The first 9 rows are patterns. Each new row is the sum of 2 different patterns, raised or lowered, with some noise. Before adding, each is slid sideways (what falls off one end comes back at the other) and multiplied by a number that may be negative. Names go in the order of the patterns.
Known rows, each followed by the names of its patterns:
|   1 |  17 |  19 |  -8 |  15 |   5 | -24 |  21 | -22 |   3 |  17 |   1 |  14 |  -8 |  15 |  18 |  15 |  19 |  13 | -15 |   8 |  24 |  -6 |  14 |   8 | -22 |  17 |  -6 |   0 |   5 |  24 |
gidi
|  21 |   8 |  25 | -17 |  22 |  11 |  10 | -12 | -18 |   4 |  11 | -11 |  -7 | -16 |   0 |   8 |  -8 | -25 |  -8 |  17 |  24 | -17 |  16 |  -4 |  21 | -21 | -13 |  22 |   2 |   3 |  13 |
Pomo
| -23 | -16 |  -5 | -17 |   4 |   7 |  19 |   5 |   5 |   2 | -23 |   9 | -10 |  25 | -14 |  14 |  10 |   7 |   1 |  24 |  -2 |  11 | -15 |  -3 |  -3 |  -8 |   9 | -19 |  14 |  10 |  16 |
leb
| -14 |  19 | -24 | -11 |  13 | -24 |  20 |  20 |   6 | -13 | -23 | -21 |  15 | -23 |  25 | -16 |  20 |  20 |  10 | -10 | -12 |   3 |   5 |   9 | -25 |  13 |  11 |  22 |  20 |  -8 |  18 |
disu
|  -4 |  12 | -20 |   3 | -20 | -18 | -10 |   6 | -24 |  -2 |  11 |  -3 |  14 |   1 |  -2 | -23 |   7 | -19 |   7 | -14 |  13 |   8 |   8 |   8 |  -2 |   7 |  13 | -12 | -21 | -20 | -17 |
Monaf
|  20 |   1 | -21 |  17 |  15 | -15 |  10 |  23 | -18 |  20 | -23 |  -9 |   1 |  24 | -24 |   7 |  12 | -20 |  21 | -16 |  11 | -25 | -21 |   1 |  16 |  22 |  -4 |  13 | -14 |   1 | -14 |
Tofi
|  14 | -23 | -24 |  21 |  13 |  -1 |   6 |  11 | -16 |  16 |  25 |   8 |  -1 |  11 | -20 |  19 | -12 |  19 |  20 |   4 | -21 |  -5 |  17 |   1 | -13 |  16 |  -9 |  -2 |  18 | -17 | -19 |
zake
|   2 |  23 | -20 | -16 | -19 | -23 | -17 |   8 |  13 |  17 | -14 | -17 |   7 | -11 |   6 |  -4 |  21 |  -3 |  -4 |  24 |  12 | -21 |   9 |   6 |   2 | -19 |  -1 |   0 |   1 |  25 | -20 |
gora
| -24 | -24 |  -5 |  12 |   3 | -24 |   1 | -14 | -24 |  -6 |  -6 |   8 | -23 |  10 |  20 | -23 |  22 | -22 |   3 |   6 | -11 |   6 | -23 |  23 |  -7 |  11 |  10 |  -3 |  17 |  20 |  14 |
kosod

New rows. What belongs after each?
|  28 |  -2 |   9 |  33 |   4 |  32 |  18 |  -5 |  36 |  47 |   6 |  30 |  27 |   3 |  -4 |  20 |   0 |  17 |  37 | -10 | -10 |   7 |   9 |  -5 |  30 | -16 |  36 | -12 |  -8 |   8 |  42 |
Pomo zake
| 10 |  6 | 35 |  0 | 24 | 10 | 30 | 33 |  3 |  5 | 21 |  4 |  0 | 11 |  8 | 29 |  7 | 16 |  5 | 32 | 31 |  3 | 17 | 14 | 23 | 35 | 17 | 16 | 19 | 42 | 29 |
gidi Pomo
|   4 |  36 |  12 |  17 |  40 | -15 |  38 |  49 |   9 |  41 |  33 |  20 |  55 |  17 |  31 |  33 |  29 |  12 |  47 |  25 |  17 |  45 | -11 |  45 |  -4 |   3 |  26 |  55 |  41 |  34 |  48 |
gidi Tofi
|   5 |  16 |  19 |  19 |  19 |  -1 |  29 |  -1 |   1 |  23 |  -1 |  -9 |  15 |  18 |  40 |  22 |   5 |  -1 |  42 |   9 |  16 |  40 |   8 |  27 |   2 |  40 |  18 |   2 |  21 | -11 |  30 |
Tofi kosod
|  35 |  25 |  17 |  19 |   9 |   7 |  -7 |  -3 |   4 |  30 |   6 |  16 | -20 |  -3 |  23 |  44 | -17 |  28 |  27 |  33 |  15 |  11 |  35 |   0 |  29 |  10 |  43 |  11 |  50 |  13 |  43 |
Pomo Monaf
| 25 | 15 | 14 | 12 |  4 | 39 | 41 | -2 | 46 | 31 | 27 | 23 | 28 | 22 | 13 | 25 | 25 | 28 | 39 | 29 | -9 | 31 | 30 | 21 | 26 | -5 | 34 | 16 | -3 | 13 | 25 |
Pomo zake
| -24 | -26 |  21 |  -5 |  -1 |  -9 |  -4 | -20 | -37 | -17 | -17 | -31 | -28 |  -5 |  -9 |   3 |   5 |  19 |  -7 | -23 |   5 | -34 |  23 |   3 | -23 |  -1 |  22 |   5 |  -4 |   4 | -31 |
Monaf gora
| 17 | 22 | 26 |  5 | 19 | 33 |  8 | 40 | 16 | 30 | 14 | 12 |  0 | 13 |  5 | 35 |  2 | 21 | 18 | 21 | 15 |  6 |  5 | 13 | 30 | 19 | 15 | 30 | 23 | 38 |  0 |
Pomo disu
| -25 |   2 |  12 |  -1 | -27 |  -8 | -13 |  -5 |  -5 | -20 |   9 |  -5 |   1 |   6 | -20 |  -6 |   1 |  -4 | -22 |   3 |  -6 |  37 |  -5 |  17 |  -5 |   4 | -20 | -12 |  12 | -32 |  26 |
Tofi zake
|   4 |   4 |  22 |  16 | -17 |  26 |  24 |  14 |  26 |  18 |  10 |  14 |   6 |  -9 |   5 |  30 | -17 |  25 |  27 |   1 |  14 | -10 |   5 |   3 | -15 |  25 |  10 |  34 |  18 |  23 |  -4 |
disu Tofi
|  -2 |  -8 |   3 |   3 |   7 | -15 |   3 |  16 |   2 | -31 |  -2 | -19 |  -4 |  -2 |  -2 |  17 |  -3 |  13 | -14 | -17 |  -2 | -15 |  16 | -23 |  -6 |  -4 |  15 |  11 |  17 | -11 |   4 |
leb kosod
|  16 |  31 |   8 |  20 |  27 | -20 |  27 |   0 |   4 |  16 |  25 |   1 |  20 |  37 |  10 |  25 |   9 | -17 |  40 | -13 |  17 |  36 |  14 |  25 |  -3 |  33 |  23 |  16 |  37 |  11 |   2 |
gidi kosod
| -16 | -36 | -24 | -21 | -41 |   1 | -42 | -36 | -28 |  -5 |   2 | -14 | -32 |  -1 | -25 |  -3 | -28 | -33 | -18 |   0 |  -9 | -31 | -38 | -14 | -19 | -23 | -39 | -17 | -21 | -30 | -28 |
Pomo disu
|  -9 | -26 | -47 |   0 | -35 |   2 |  -3 | -20 |  13 | -11 | -28 |   3 | -25 |   3 | -37 | -29 | -27 | -36 | -16 | -14 |  -8 | -27 |   4 | -44 | -32 |   4 | -42 |  -5 |  -8 |  -3 | -31 |
gidi leb
| 16 | 51 | 42 | 10 | 19 | 15 | 27 |  5 | 32 | 23 | 32 | 29 | 12 | 35 | 30 |  2 | 23 |  7 | -2 | 24 | 19 | 42 | 39 | 13 |  0 | 42 | 13 | 21 | 32 | 26 | 29 |
Tofi gora
|  -4 |  18 |  -7 |  -9 |   2 |   8 |  14 |  15 |  12 |  -8 |  15 |  -3 |  15 |  20 |  -8 |  20 |  16 |   0 |   3 |  20 |  -6 |  10 |   4 |  -1 |   7 |  32 | -11 |  24 |  15 |  -8 |  20 |
gidi Tofi
|  -9 |  -2 |  -6 |   3 | -26 | -21 |   5 | -11 | -13 | -11 | -12 | -34 |   6 | -12 | -16 | -12 | -27 | -16 | -30 |   7 | -31 |  14 | -34 |   2 | -24 | -21 | -23 | -11 | -19 | -17 | -40 |
leb Monaf
|   1 | -27 |   6 | -12 | -30 |  -7 |  -9 |  -9 | -17 |   6 | -13 |  -3 |  -5 | -22 |  -9 |  -1 | -42 |   0 | -34 |  -6 |   9 | -13 |  -4 | -14 |   2 |   9 |   1 |   0 |   1 | -16 |  -1 |
gidi Pomo
| -20 | -21 | -21 | -13 | -51 |  -8 | -36 | -27 | -21 |   6 | -25 |   2 |   2 | -37 | -25 |  -9 | -37 | -48 | -26 | -47 | -42 | -16 | -38 | -27 | -25 | -50 | -21 | -29 | -56 | -27 |   3 |
Monaf zake
| -20 | -27 | -10 |  -8 |  -7 | -45 | -23 | -17 |  -3 |  -6 | -34 |  -9 | -34 | -21 | -34 | -28 |  -9 | -43 |  -6 |   1 | -29 | -17 | -42 | -29 |  -9 | -35 |  -4 | -41 |   2 | -12 | -10 |
disu kosod
|  13 |   7 |  26 |  17 |  26 |  17 |  16 |  21 |   4 |  -1 | -19 |  34 |  -3 |  22 | -21 |  29 |  35 | -21 |  -2 |  15 |  -7 | -22 |  14 | -25 |  37 |  -4 |   0 | -13 |  35 |  21 |  -1 |
Pomo Tofi
| -18 | -16 | -34 | -26 | -22 | -28 |   0 | -43 | -13 |   8 | -17 | -26 | -24 |  -2 | -13 | -11 | -32 | -25 |   3 |  -5 | -18 | -10 |   3 | -13 |   9 | -21 | -28 | -19 | -40 |   4 |   6 |
disu gora
| -10 |  -5 |  -6 |  -9 | -27 |   1 | -28 | -11 |  10 |  -6 | -19 |   8 | -24 |   7 |  -4 | -14 |   6 | -12 |   8 | -14 | -33 | -10 | -25 |   0 |   3 |  -3 | -18 |   5 | -14 |   4 |  14 |
gidi leb
|   5 | -20 |  -8 |  -3 | -29 | -30 |  -8 |  -1 | -17 |   7 | -25 |  14 | -27 | -26 | -19 |   2 |   1 | -28 |  -3 |  -4 | -10 |   5 | -10 | -11 |  -2 |   0 | -20 |  16 |  21 | -15 | -22 |
disu zake
|  5 |  2 | 40 | -5 | 52 | 11 |  3 | 27 | 16 | 37 | 11 | 18 | 18 |  2 | 14 |  2 | 15 |  9 | 36 | 43 | 34 |  2 | 24 | 46 | 10 | 45 | 57 | 20 | 41 | 27 | 33 |
zake kosod
|  20 |  29 |  35 |  16 |  26 |  37 |  45 |   9 |  -9 |   0 |  37 |  11 |   5 |   7 |  22 |  10 |   0 |  13 |  23 |  -5 |  13 |  26 | -14 |  46 |  -9 |  15 |  16 |  18 |  33 |  -1 |  28 |
Pomo kosod
|  -6 |   4 |  -2 | -11 |  21 |  -2 |   2 |  18 |  -1 | -14 |  19 |  12 |  -7 |  10 |  -5 |   5 |  17 |  -7 |  -1 |  25 |   1 | -16 |  12 |   1 |  11 | -12 |  25 |   8 |   2 |   4 | -20 |
Tofi zake
| -15 |  -9 |   9 |  20 |   4 |   3 |   3 |   5 | -30 |   9 |   8 | -20 |  11 | -11 |   3 | -34 |  21 | -27 | -30 | -16 |  -4 | -35 |  14 | -25 |  21 | -14 | -13 |   2 |   2 |  19 | -29 |
leb zake
| -13 | -45 | -34 | -14 | -46 | -60 | -35 | -39 | -23 | -21 | -47 | -19 | -31 | -29 | -29 | -14 | -13 | -34 | -14 | -14 | -42 | -10 |  -6 | -34 | -20 | -22 | -24 | -15 |  -1 | -55 | -22 |
Pomo zake
| -15 |  -6 | -27 |  -3 | -41 |   4 |  19 | -11 | -56 | -48 |   8 | -34 | -31 | -23 | -12 | -15 | -23 | -40 | -43 | -19 | -62 | -52 | -21 |   5 | -42 | -25 | -19 | -28 |   9 |   0 | -22 |
Pomo zake
| -25 |   1 |  12 |   3 | -10 |  17 | -15 |  -2 | -10 |  23 |  -1 | -15 |  11 |  -3 |   1 |   6 |   3 |  -2 |  21 |  -6 |   4 |   9 |  12 | -22 |  -5 |  15 |  -4 |  11 |  -5 |   2 | -15 |
Tofi gora
|  19 | -10 |  19 |   1 | -13 |  19 |  32 |  18 |  13 |  18 | -27 |  21 | -27 |  25 |  19 | -14 |  30 |   9 |   3 |  26 |  37 |   4 |  31 | -29 |   5 |  25 |  21 |  -4 |  17 |  -3 |  -1 |
gidi Tofi
|   3 | -13 |  15 |   7 |   8 | -39 |  -4 |   7 |  -4 | -30 | -12 | -19 |  -7 |  -6 | -30 | -37 |  -3 | -25 | -34 | -13 |  -8 |  -4 |   7 | -18 | -15 |  -3 |  20 | -21 | -21 |   9 | -26 |
Pomo zake
|   9 |  27 |  36 |   2 |   0 |  13 |  -1 |  11 |  16 | -16 |  -4 | -10 |  21 |  -1 |  22 |  -3 |  15 |   2 | -22 |   7 |  21 |   7 |  -7 |  -4 |   8 | -14 |  28 |  24 |  -6 |  17 |  23 |
zake kosod
|  19 | -18 |  12 |   7 |   3 | -20 |   2 |  -5 |  -5 |  22 | -16 |   2 |  28 | -17 |   2 | -10 | -19 |  -8 |   3 |  14 |   8 | -12 | -14 |  -1 |  -9 |  13 |  -3 |   7 |   5 |  -5 |  15 |
gidi gora
| -14 | -27 | -55 |  -9 | -34 | -12 | -26 |  -6 | -21 | -24 | -26 | -22 | -12 | -17 | -28 | -45 | -41 | -49 | -26 | -11 | -53 | -28 | -32 | -44 | -36 | -20 | -35 | -27 | -15 | -28 | -25 |
Monaf gora
| -10 |   0 |   4 |   3 |  15 |  -7 |  21 | -27 |  19 | -10 | -19 |   1 |  -3 | -23 |   3 |  -1 |  15 |   9 |  11 |   5 |  -3 |  20 | -23 |   1 | -23 |  25 |  23 |   6 |  22 |  -8 |   0 |
gidi leb
| -12 |   6 |   3 |  17 |  -4 |  17 |  28 | -16 |  23 |  -6 |   1 |   1 |  12 |  -3 |   5 |  39 |  -2 |  -4 |  -5 | -19 | -24 |  28 | -27 |   0 | -16 |  18 |   7 |  26 | -21 |   5 | -12 |
disu zake
|  9 | 16 | 41 | -4 | 55 | 17 | 23 | 17 | -6 | 13 | 32 | 48 | 35 | 47 |  1 | 37 | -3 | 49 | 12 | -8 | 30 | 41 | 18 | 28 | 37 |  4 | 52 | -3 | 10 | 13 | 30 |
disu Tofi
|   6 |   2 |  36 | -37 |  17 |  13 | -11 |   1 | -32 |   5 | -14 | -31 |  -9 |  -7 |  12 |  -2 |  -3 | -38 | -12 |  -1 |  29 | -19 |  -7 |   3 |  23 | -34 |  -8 |  30 | -17 |  12 | -11 |
Pomo Tofi
| -16 | -24 | -10 |   6 | -11 | -15 | -11 | -37 |   3 | -20 | -20 |   4 |  -5 | -14 |  -5 |   0 | -19 | -28 | -18 | -12 |  -4 | -11 | -17 | -26 |  -7 | -37 | -23 |  -3 | -22 | -22 |  -1 |
zake gora
| 30 |  9 |  3 |  3 | 26 | -3 | 16 | -1 | 24 | 24 | 15 |  6 |  9 | 29 | 38 | -2 | 11 |  3 | 17 | -2 | 16 | 15 | 18 |  4 | 13 | 20 | 26 | 16 |  4 | 35 | 18 |
Pomo Monaf
| -36 |   4 | -22 |  15 |   3 | -15 | -14 |  -3 | -35 | -33 | -19 | -41 |  13 | -45 |  -9 | -12 |  14 | -12 | -26 | -23 | -11 |  -1 |  10 |   4 | -14 |   1 |  15 | -20 | -21 | -39 |  24 |
Pomo leb
| 29 | 38 | 43 | 25 | 21 |  4 |  9 | 18 | 39 | 14 | 14 | 23 | 29 | -2 | 27 | 32 | -4 | 22 | 17 |  9 | 15 | 30 | 18 | 22 | 24 |  8 | 15 | 20 | 23 | -8 | 18 |
Tofi gora
| -26 | -42 |  -7 | -41 | -51 | -17 | -29 | -30 |  14 | -48 |   8 | -34 | -45 | -23 | -13 |  -8 | -43 | -34 | -19 | -44 | -20 |  -5 | -37 | -23 |   1 | -39 |  -8 |  16 | -46 | -24 | -17 |
gidi zake
| -12 |  -9 | -11 | -17 |  -2 |  -2 |  -4 | -21 |  -4 |   9 |  -2 |  -7 |   7 |   4 | -10 | -18 |  12 | -18 | -30 |  13 | -30 |  16 |  -7 | -12 | -11 |  -2 |   3 | -28 |   5 | -24 | -10 |
Tofi kosod
|   6 |  14 | -22 |  25 | -23 |   2 | -11 | -16 |  -3 | -28 |  17 | -23 |  11 |   8 |   3 |  -8 |   0 |   0 | -32 | -22 |  -6 |  13 |  -1 | -21 |  -3 | -29 | -18 | -16 |   5 | -10 | -14 |
leb kosod
|  8 | 22 |  0 | 31 | 43 | -4 |  7 | 41 |  4 |  6 | 38 | -6 | 50 | 40 | 11 | 12 | 54 |  3 |  2 | 38 | -1 | 30 | 20 | 35 | 25 | 16 |  7 | -4 | 35 | -1 | 39 |
Tofi zake
|   3 |   1 |   6 |  27 |  20 |   3 |   9 |  24 |  -7 |  26 |  21 |  -4 |  21 |  30 |   9 |  48 |  30 |   4 |   1 |  27 |  -1 |  -2 |  42 |   3 |  -9 |  15 |  28 |  10 |  47 | -11 |  38 |
Pomo zake
| -29 | -45 | -21 | -19 | -23 | -50 | -35 |   3 |   6 | -52 |  -4 | -26 |  -5 | -53 | -36 |  -3 | -21 | -10 | -21 |  -6 |  -6 |  -7 | -49 | -11 | -25 | -21 | -32 | -37 | -13 | -21 | -43 |
Pomo gora
| 21 | 23 | 18 | 40 | 41 |  1 | -4 | 43 |  4 | 12 | 17 | 28 | 46 | 10 | 19 |  4 | 24 |  3 |  9 | 14 | 23 | 13 |  9 | 28 | 45 | 36 | 12 |  2 | 33 | 20 | 42 |
Pomo Tofi
